The rows of a group lie close to one hidden flat surface of 11 dimensions, which passes through zero. Surfaces can cross.
In the rows, 128 means zero.
Some rows, each with its group after it:
[127 148 120 137 137 118 148 121 162 128 104  99 116 161 135 192 115 109
 150 144  91 136 127 121 117] : J200
[ 71 139 116  91 125 143 153 106 150 153  91 158 151 142 180 120 152 111
 133 112 150 159  53  95 186] : J393
[135 146 139 115  91 110 126 115 127 125 152 129 134 156 153 152 179 117
 113 123 130 156 102 142 130] : J165
[127 105 115  81 150 123 161 102 150 150 113  95 111 132 145 152 149  66
 127 158 126 129 120 118 124] : J165
[130 128 136 113 121 141 104  99 118 132 123 102 105 120 125 122 119 115
 149 124  88 103 157 153 104] : J200
[119 120 123 189 101 129 117 133 110 149 177 129  86 158 146 161  55 164
 171 144  98 168 123 135  76] : J165
[112  91 186 127   7  79 140 108 157 114  68 125 103 182 112 110 119 120
  85  99 164 155  88  93 150] : J165
[ 24 113 139  62  92 105 144 119  89  46  71 142 164  89 113 103 181 170
 147 202 139  83  69 135 159] : J677
[ 88 105 121  88 125  48 134 121 105 116  82 127 119 112 154 146 102 134
  99 228 158 134 105 115 136] : J677
[ 86 107 156 134 102 135 152 100 112 105  89 165 159 177  83 152 139 141
 141  57 159 107 120 130  93] : J677
[110 178 152  95 118 135 117 100 155 130 144  87 108 106 134 141 153  74
 165 141  50  90 145 149 148] : J200
[114  80 141  77 139 110  87 115 122  72 171  76 162 119 119 174 211 145
 122 162 103 113 105 210 135] : J200
[110 157 121 117 137 186 105 131 107 107 123 112 114  98 114  66 145 165
 168 128  87  93 134 134 153] : J677
[104 104 128  84 138 105 131 116  92 134 178 120 123  97 157 114 126 109
 143 166 141 128 125 145 127] : J200
[120 143 118 113 139 188 134 126 177 170 142 147 111 106 163  84 179 114
 105 136 130 172  45  82 206] : J200
[119 153 110 139 141 157 145 153 140 123 150 143 156  77 131  92 117 127
 164 106 124 126 129 123 157] : J165
[119 124 113 102 137  70 149 137 110  95  98 120 162 136 132 192 163 118
 111 182 146 118 124 149  99] : J677
[149 145 140 128 140 114  96 133 114 140 218 121  98 109 147 117 147 151
 112 151 127 150 122 137 154] : J393
[140  96 132 135 131 118 126 133 100 114 146 115  94 114  96 108 111 161
 116 163 155 132 143 122 107] : J393
[136 103 130 153 138 156 134 120 117 117 162  94 104 157 102 160 127 139
 166 132 105 120 144 150  72] : J677
[158 150 189 150  87  97  62 136 164 123 171 123 123 133 118 119 119 153
  88  96 117 150 126 143 193] : J393
[115 210 127 129 135  91 122 114 107 164 170 152 135 144 189 171 117 115
 151 112 126 143 140 124 136] : J393
[183 136 115 156 149 141 126 170 163 130 216  81 125 106 143 128 115 124
 149 124 106 158 143 144 141] : J677
[ 90 125 147  70 182 138 140  96 104 133 143 150 141 153 114 182 232  92
  98 184 127  62 101 127 118] : J165
[105 169 155 115 159  96 110  92 131 150  81 116  87 160 136 141 100 139
 120 164 102 106 128  87 168] : J200
[130 146 107 140  99 153 168 117 105 142 145 141  62  56 142  71 114 148
 143 130 174 198 120  78 108] : J393
[141 135 107 153 124 114 143 163 109 126 192 150 129 102 149 150 140 132
 115 166 150 159 115 129 108] : J393
[135 140 157 122 128  29 138 150 103  73 102 121 171 125  95 135 100 146
 116 123 174  84 193 134 138] : J165
[114 119 142 109 130 112 104 119 107 113 110 149 144 123 119 118 157 153
  95 142 146 118 115 136 154] : J393
[159 141 130 140 140  93 162 136 137 151 124 116  96 110 125 124  73  95
 122 137 154 129 173  82 127] : J165
[110 126 123 132 105  68 169 129 145 135  90 157 165 145 153 175  91  89
 123 110 181 156 125 111 121] : J677
[159 188 140 130 106 102 100 125 143 110 190 107 125 127 154 198 202 130
 109 142  94 176 114 169 126] : J200
[139 122 129 141 122  73 135 141 118 134 166 139 104 131 150 153 120 154
  89 166 182 185 101 103 143] : J393
[123 148 160 133 162 112  80 109 120 117 115 104 110 166  98 146 102 178
 138 127  94  84 159 136 147] : J200
[139  97 129 149  76 129 166 168 179  90 100 135 168 115 111 117 148 115
 107 116 166 164  85 118 149] : J165
[132 120 115 126 142 130 125 132 122 126 123 120 128 139 133 127 143 153
 121 129 139 147 111 130 137] : J677
[115 164 134  99 142  82 119 135 123 136 123 136 163 104 157 122 107  91
 133 131 122  89 162 136 160] : J677
[152 156 127 137 107 139 104 106 149 151 111 130 112 131 136 143 123 114
 115 103 101 146 142 139 113] : J393
[117 166 121 158 115 177  96 155 133 148 185 176 154  92 147 105 125 116
 150 116  77 108 120 152 142] : J393
[123 162 117 140 203 173 123 117 102 166 160 158 101 106 125 126 117 131
 141 155 106  88 151 110 114] : J165
[ 87 190 102 153  79 149 200 149 132 118  87 148 150  98 143 126  88  86
 220 108 101 110 143 100  94] : J677
[121 152 117 134 122 121 144 135 117 120 109 145 157 125 132 136 123 132
 143 107 136 127 139 128 127] : J165
[128 129  96 190 120 214 114 126 137 156 101 159 104 156 119 132 107 149
 140 108  86 153 107 127  82] : J165
[101  87 162 114 148 119 127 142 132 118 138 120 129 113 100  67  96 152
 135 160 141  85 116 101 194] : J200
[155 165 136 186 108 165 107 151 133 114 185 128 134 120 111 117 111 166
 168  63  95 141 152 155 121] : J200
[166 175 119 143 115 146 133 123 150 135 130 107 116 108 127 156 129  96
 152  90  88 132 178 144  86] : J393
[ 96 150 158 134  83 119  79  82 134 137 115 129  76 131 138 109  88 182
 137 117 104 168 105 119 162] : J200
[ 95 126 127 106 156 187 108  90 106 144 155 119 113 151 126 115 145 142
 184  92  95 109 128 144 115] : J677
[133 215 128 193 111 110 144 133 128 104  44 160 168 188 107 192 108 169
 139  46 131 126 177 119  95] : J200
[159 152 134 139 136  93 145 129 134 146 165 114 104 156 153 148 145 133
 101 132 169 173 121  94 148] : J393
[142  98 124 103 158 123 107 116 125 129 143  74 113 129 123 133 119 115
 139 147 102 103 155 157 117] : J165
[ 94 113 107 135  99 104 198 154 130  84 103 123 153 125 143 161 115 131
 166 153 156 158  98 112 108] : J677

New rows. What belongs after each?
[105 131 108 108 115 165 120 120 146 157  74 145 102  84 154  67 118 113
 116 162 107 135  89  97 172] : J677
[103 122 125 131  95 140 111 129 152 116  87 161 168 112 129 130 130 115
 118 118 107 122  99 156 139] : J393
[172 119 105 183 128 131 180 172 160 127 200 112 121 125 132 195 128  89
 144 166 118 162 133 126  71] : J165
[ 93 128 156  89 139  99 107  85  89 153 159 102  87 142 152 119  98 128
 158 147 114 108 143 131 132] : J165
[ 95  71 138  98 133  95 117  91 124 160  99 118  74 137 138 109  94 145
  97 180 164 160  88  93 151] : J165
[ 88 147 117 106 163 123 109 129  82  92 112 162 189 134 122 153 171 172
 128 126 130  95 128 163 129] : J165
[184  93 123 170 121 132 120 140 132  99  39  92  87 163  51 156 119 149
  78 175 105  88 178 135  42] : J677
[135 124 132  95 130 112 131 133 138 113 155  85 142  99 140 110 126 103
 166 114 115 118 156 152 150] : J165
[179 164 111 126 166 100  90 132 138 177 142 126 118 125 179 127 134 124
  62 137 147 168 135 116 168] : J677
[ 91 136  62  85 100 142 218 173 192  77  31 125 230  66 172 129 202  60
 146 154 126 140  60 125 172] : J677
[133  67 175 128 122  88 109 107 104 113 219 137 111 172  96 200 180 139
  86 158 155 132 108 159  75] : J677
[121 172 162 154 113 130 119 121 113 142 155 169 113 136 116 116 129 139
 121 111 130 116 135 102 139] : J165
[142  88 123  90 126 122 132 146 191 134 109 105 156  82 129 130 127  23
 109 167  86  88 134 153 142] : J677
[180  74 114 140 153 161  71 138 142 112 105  98 117 142  88 128 163 162
  72 147 100 124 133 170 106] : J165
[ 75 132 142 135  76 145 177 140 116  78 120 144 153 113 102 137 148 119
 176 143 114  97 117 131  96] : J677
[ 97  26 113 136 153 149 173 160 159  85  74 134 157 116  64 146 119 135
 108 190 148  97  84 116 115] : J165
[139 206 145 117  98  83  96  64 143 164  96 124  89 140 169 158 107 121
 115  73 118 182 150 124 141] : J393
[153  96 133 158 128 193 150 149 170 132 190 104 109 127 104 137 146  87
 150 148  77 118 119 133  99] : J165
[138 136 132 156 121  95  97 151  97  95 181 126 149 142 127 159 131 181
 127 134 129 140 136 170 113] : J165
[106 103 187 167  77 139 127 137 132 101 124 165 122 162  64 120 134 153
 107 120 132  89 103 108 131] : J165
[130 114 139 100 152 122  59  89  89 140 127 128  88 114 114 101 145 172
  77 160 125 123 133 151 131] : J393
[164 156 122 142 129 131 150 149 164 165 130 150 107 124 149 133 167  97
  54 158 154 161 101  71 159] : J200
[112  89  83 126 140 161 168 145 109 131  67 181 175 134 127  97 126 135
 115  93 190 133 102 106 119] : J200
[147  90 127 137 147 187 147 116 162 135 189  96 149 161 109 159 135  78
 189  53  94 117 147 168  90] : J677
[137 166 131 165 124  83 136 153 100 118 140 131 122 131 134 131  83 177
 145 129 150 142 158 110 126] : J677
[115 142 149 134 104 125 132 122 130 147 176 154 121 118 134 136 113  95
 141 119 121 121 133 124 115] : J677
[140 119 130 125 109 139 141 125 151 142  94 112 110 121 126  91 104 104
 133 102 121 134 139 112 139] : J165
[143 180 120 145 108 112 160 147 104 104 152 146 141  84 133 142 145 122
 144 115 147 145 165 132  86] : J393
[160  76 126 160  72 131 119 131 155 132 122 123  91 126 113 121 102 139
  89 138 137 187 106 127  94] : J200
[159 125 124 122 163 116 109 147 158 131 171 107 166 111 148 111 130 136
 116  91 150 157 121 138 197] : J677
[ 73 114 144  87 133  84 131 104 109 157 197 126 116  98 167 145  90  78
 164 177 117 113 119 137 131] : J677
[140 120 109 155 119  88 138 152 133 132 119 116 114  88 143  90  37 149
 142 127 161 175 140 102 152] : J165
[118 155 106 125 124 117 155 142 148 125  98 127 158 105 150 123 101  98
 155 122 123 122 137 122 141] : J677
[ 71  89 145 135  99 200 157 118 154 129 110 167 126 137  94 105 146 114
 149 126 108 102  64  96 130] : J165
[152 157 106 134 171 155 121 132 115 123 127 110 134 150 139 118 145 182
 145  81 138 148 135 130 146] : J677
[113 167  79 170 149 133 136 129  98 147  93 170 133 149 151 168  89 159
 148 129 135 159 133 121  78] : J165
[110 131 169  99 109 100 136 124 185  91  64 110 135 131 102 135 160 100
  95 156 112  90 105 111 192] : J200
[ 83 124 112  87 141 123 132 140 131 132 168 100 141  72 182  85  97 125
 191 163 114 142  93 128 192] : J677
[128  76 150 161  97 169 118 104 147 153 101 139  80 154  91  87  80 140
 112  94 131 146 109  98 119] : J677
[147 145 137 109 143 116 128 138 131 110 141 109 157 120 116 149 184 105
 109 136 116  90 150 152 127] : J200
[ 99 123 145 123  80 111 167 113 139 131 178 127 123 163 154 184 155  89
 151 148 125 146  84 125  96] : J165
[180 115 147 154 107 152 113 135 163 159 189 140 110 123 112 145 152  76
  86 118 112 134 129 134 107] : J677
[148 101 169  57 128  74 112  89 133 122  65  69 103 134 102  84 120  93
  93 121 142  78 174 121 165] : J165
[157 128 114 173  73 122 128 139 144 156 150 111  85 132 165 113  56 136
 148 109 129 206 119 107 126] : J165
[112 145 123 114 126 155 132 112 121 139  98 118 126 121 134 103 102 115
 174  88 103 108 148 127 126] : J165
[164 167 118 153 144  97 120 145 125 161 155 126 109 124 160 129  83 137
 121 133 133 158 159 111 138] : J677
[ 94 177 183 124 127  73 104 124 161 116 171 111  99 134 147 151 126 165
 124 173 113 145  83  98 225] : J200
[101 117 125 112 144  96 120 125  90 118 129  95  97 127 139 131 103 163
 153 195 117 122 134 136 114] : J677
[135  98 114 153 147 132 144 136 147 142  90 117 105 160 114 134  83 137
 125 141 134 130 126  98 123] : J200
[ 66 137 116 123 114 111 125 125  92 109  98 161 165 108 130 146  81 129
 174 142 111  83 148 160  91] : J393
[100 103 125 117  77 148 171 147 166  94 139  93 167 102 140 109 104  97
 210  88 105 136 111 152 140] : J165
[142 136 142 115 148  71 109 138 114 113 144 116 158 132 126 140 109 132
 124 119 143  98 169 152 148] : J677
